There are 5 ways to turn a row about zero (a turn may also mirror it). The second row of each pair is the first, turned, with some noise. The first 35 pairs use one turn. New pairs use 2 turns, one after the other, and a turn may come again.
Known pairs, each followed by its turns in order:
-.21,.15,-.06,-.09,-.45,-.29
.12,-.36,-.42,.00,.15,.01
Dop

-.09,-.04,-.08,.25,-.10,-.02
.00,-.12,.11,.23,-.10,-.02
Sedap

-.02,.14,-.08,.28,.18,.17
.03,.08,-.07,-.03,-.33,.22
soso

-.27,-.01,.12,.04,-.38,-.03
-.08,-.19,-.39,-.17,-.05,-.05
Dop

.01,.10,-.05,.09,.04,-.02
.02,.08,.00,-.03,-.05,.10
soso

-.23,.04,.13,-.04,-.11,.04
-.05,.19,-.21,.06,-.03,.08
Fude

.11,.04,.16,-.12,.02,.05
.17,-.04,-.07,-.07,.03,-.10
soso

-.02,-.03,.06,.03,-.07,.11
-.07,.01,-.11,-.01,.05,-.04
nokog

.03,.20,.22,.09,.00,.04
.01,-.09,.14,-.15,.10,-.21
Sedap

-.07,.06,.12,-.02,.33,-.09
-.01,.07,.25,-.19,.17,-.01
Dop

-.16,.13,-.12,.27,-.17,-.03
.04,-.33,-.07,-.01,-.17,-.14
Dop

-.04,.04,.04,.08,-.02,-.04
.01,-.08,.00,-.06,-.03,.01
Dop

.05,-.42,-.12,.07,.07,-.16
.08,-.31,.20,-.03,.17,-.22
nokog

.07,.12,-.15,.05,-.31,.06
.12,.13,.08,.27,.11,-.11
Sedap

.01,-.06,.14,-.04,-.01,.02
-.11,-.01,.00,-.07,.09,.00
Sedap

.19,.11,.09,.09,-.09,.11
.05,.04,-.25,.04,-.12,-.05
nokog

-.04,-.18,-.20,-.16,.00,-.05
-.09,-.06,.10,-.20,-.12,.19
Fude

.09,.25,-.14,-.15,.17,.01
.28,.14,-.05,-.19,-.06,-.04
Sedap

-.11,.19,.04,-.01,-.03,-.08
-.02,.07,.02,-.17,.10,.11
soso

.01,-.46,.28,.11,-.02,-.01
-.19,-.27,-.02,.18,.24,-.33
nokog

-.07,.25,-.46,.01,.00,.01
.22,.05,.05,-.34,-.09,.31
nokog

.10,.18,.03,.02,.30,-.01
-.03,-.07,.05,.10,-.32,.12
nokog

-.15,-.13,-.26,.09,.07,.07
-.19,-.07,.11,.05,-.25,.07
Fude

.02,.01,.05,.04,-.07,-.02
.03,.01,-.05,-.03,.01,-.07
Fude

-.15,.07,.16,.09,-.01,-.23
-.13,.15,-.16,-.11,.20,.08
soso

.03,-.37,.08,-.13,.08,-.17
-.05,-.13,.26,.10,.11,-.29
nokog

.08,-.34,.04,-.14,.16,-.10
-.24,-.06,.10,-.27,.17,.07
Fude

.07,.20,.12,-.15,.14,-.02
.15,.11,.08,.10,.24,.06
Fude

-.08,.10,-.04,.21,-.01,-.06
-.10,.17,-.03,-.06,-.06,.13
soso

-.46,.02,.38,.26,-.38,-.17
-.26,-.53,-.05,.30,.20,-.34
Sedap

-.01,.05,-.02,-.05,.12,.16
-.03,-.04,.04,.15,.06,.13
Fude

-.12,.46,-.21,-.31,.15,-.03
.21,-.15,.29,-.21,.20,.40
soso

-.02,-.24,-.31,.11,-.05,.20
.07,.08,.11,.27,-.05,.32
Sedap

.17,.20,-.03,.06,-.09,-.02
-.01,-.19,.05,.14,-.04,.17
Dop

.37,-.08,.00,-.26,.15,-.14
.15,.27,.10,.18,.18,.28
Dop

New pairs. What belongs after each?
.15,.10,-.02,.20,-.19,.08
-.08,-.16,-.21,-.06,-.16,-.05
Dop Fude

-.09,-.12,.06,.03,-.05,-.10
.04,.02,-.01,.16,.11,.02
Dop Dop

.22,-.02,.15,-.32,.25,-.16
.28,.15,.06,-.05,-.09,.39
Sedap Fude

.14,.07,-.02,-.20,.02,-.05
.00,-.12,.06,.15,.16,.04
Sedap Dop

-.13,.11,.10,-.07,.13,.04
-.11,.17,.03,.01,.11,.09
Dop Fude

.10,.25,.14,.15,.12,-.03
-.19,-.09,.00,-.06,.23,.13
Dop Sedap

-.11,.24,-.08,.46,-.25,-.02
.53,.02,-.09,.14,.22,.01
Fude nokog

.01,-.05,-.26,-.18,-.09,-.07
.06,.23,.00,.21,-.09,.15
Dop soso

-.15,.14,-.02,.03,-.11,-.09
.23,.02,.02,-.01,-.06,.03
Sedap Dop

-.09,-.46,.08,-.02,.06,.30
-.20,.03,-.04,-.36,-.38,-.12
soso Fude

-.09,.10,-.04,-.06,.06,-.25
.18,.06,.00,-.22,.08,.01
Fude soso

.08,-.07,-.05,-.07,-.01,-.04
-.05,-.10,.00,.05,.01,-.04
Sedap Dop

.26,-.01,.01,-.17,.10,-.06
.16,.05,-.09,-.15,-.24,.09
Dop soso

.12,-.19,.46,-.02,.17,-.02
.18,-.23,-.19,-.25,-.28,.17
Fude Sedap

-.17,-.10,.07,.08,.27,-.45
.47,-.15,-.03,.16,.21,-.13
Dop soso

.07,-.03,.07,.33,.04,-.14
-.05,-.32,.06,.16,.00,-.11
soso Dop

.01,-.16,.01,-.03,.31,.01
-.14,-.10,.09,-.08,.20,.24
Dop Dop

.08,.11,-.12,-.02,-.01,.06
.06,.03,-.07,.08,-.13,-.02
Sedap nokog

.14,.32,-.01,-.18,.04,-.08
.16,.22,-.32,.01,-.02,.04
nokog nokog

.03,.07,-.08,-.03,.08,.12
.18,.00,.02,-.02,-.03,-.08
Sedap soso

-.44,.20,.09,-.08,.05,-.04
-.07,.06,-.15,.46,.04,.13
nokog Fude

-.01,-.36,.11,-.09,-.23,-.01
-.11,-.21,-.20,.07,-.30,-.09
soso Sedap

-.22,.01,-.03,-.08,-.44,-.20
-.08,-.03,.48,.05,.15,.10
nokog Dop

.09,-.09,.19,.01,.25,.04
.00,-.23,-.03,-.18,-.13,.09
Fude Sedap

-.02,-.07,.19,-.13,-.17,-.02
-.11,.15,.18,.05,-.09,.07
Sedap Fude

.19,-.05,-.01,.01,-.11,-.46
.32,-.07,.08,.18,-.28,-.15
Dop soso

.04,.17,-.01,.06,-.07,.01
.08,-.01,.05,-.06,.01,.15
Sedap Dop

-.33,-.01,-.05,-.31,-.15,.20
-.18,-.33,-.23,.10,.21,-.20
soso soso

-.32,.05,-.01,-.02,.02,.00
.15,.21,.00,.10,-.16,-.05
Sedap Dop

-.10,.03,.27,-.19,-.16,.31
.05,-.34,.05,-.03,.23,-.26
nokog Dop

.13,.31,.07,-.04,-.09,.46
-.14,-.06,.08,.29,-.46,-.09
Sedap nokog

.46,.04,.00,-.17,.12,.10
-.26,.07,.07,-.31,-.11,.27
Fude Sedap

.24,-.11,-.13,.03,.13,-.03
-.16,-.04,.10,.17,.08,-.18
Fude nokog

-.07,-.02,-.01,.04,-.08,-.07
-.03,-.04,.02,-.07,.07,-.06
soso Dop

.07,.08,.46,-.06,.00,.04
.16,-.11,-.12,.03,.20,.37
nokog nokog

.00,.25,-.01,-.10,-.13,.01
-.12,-.23,.04,-.11,.10,.04
Dop nokog

-.20,-.03,.02,.07,-.10,-.05
-.16,-.12,.02,-.04,-.15,.09
nokog nokog

-.02,.19,.18,.21,-.22,-.06
-.10,-.01,.03,-.25,.20,-.23
Dop nokog

-.27,.02,-.12,-.06,-.04,.00
-.14,.13,-.07,-.15,.02,-.14
soso Dop

-.05,-.08,-.15,-.04,.07,.01
.03,-.11,-.06,-.03,.09,-.10
nokog soso

.46,-.46,-.13,-.05,.07,.06
.00,.14,.07,-.62,.08,-.16
nokog Fude

.17,.01,.46,.03,-.36,-.37
.29,-.33,.44,-.05,-.31,.14
nokog Dop

-.07,.00,-.02,.00,-.30,.07
-.11,-.11,-.24,-.07,.05,-.16
soso Sedap

.04,.36,.03,.11,-.35,-.05
-.04,-.17,.28,.37,-.11,.01
nokog Dop

.02,-.03,.37,.02,.30,-.05
.07,-.03,.30,.31,-.12,.14
soso soso

-.22,-.04,.26,-.07,-.07,.31
-.09,-.10,.18,.22,-.36,.08
Fude Fude

.09,-.05,.02,-.02,-.14,-.02
-.02,-.05,.01,.13,-.10,-.07
Dop Dop

-.07,.10,.08,.19,.16,-.46
.29,.38,.02,.02,.17,-.13
Fude Fude

.00,.19,-.46,-.16,.03,.01
.06,-.28,-.38,.02,.21,-.12
Fude Fude

-.11,-.15,.00,-.03,-.23,-.17
.14,.04,.03,.31,.02,-.06
Dop Dop

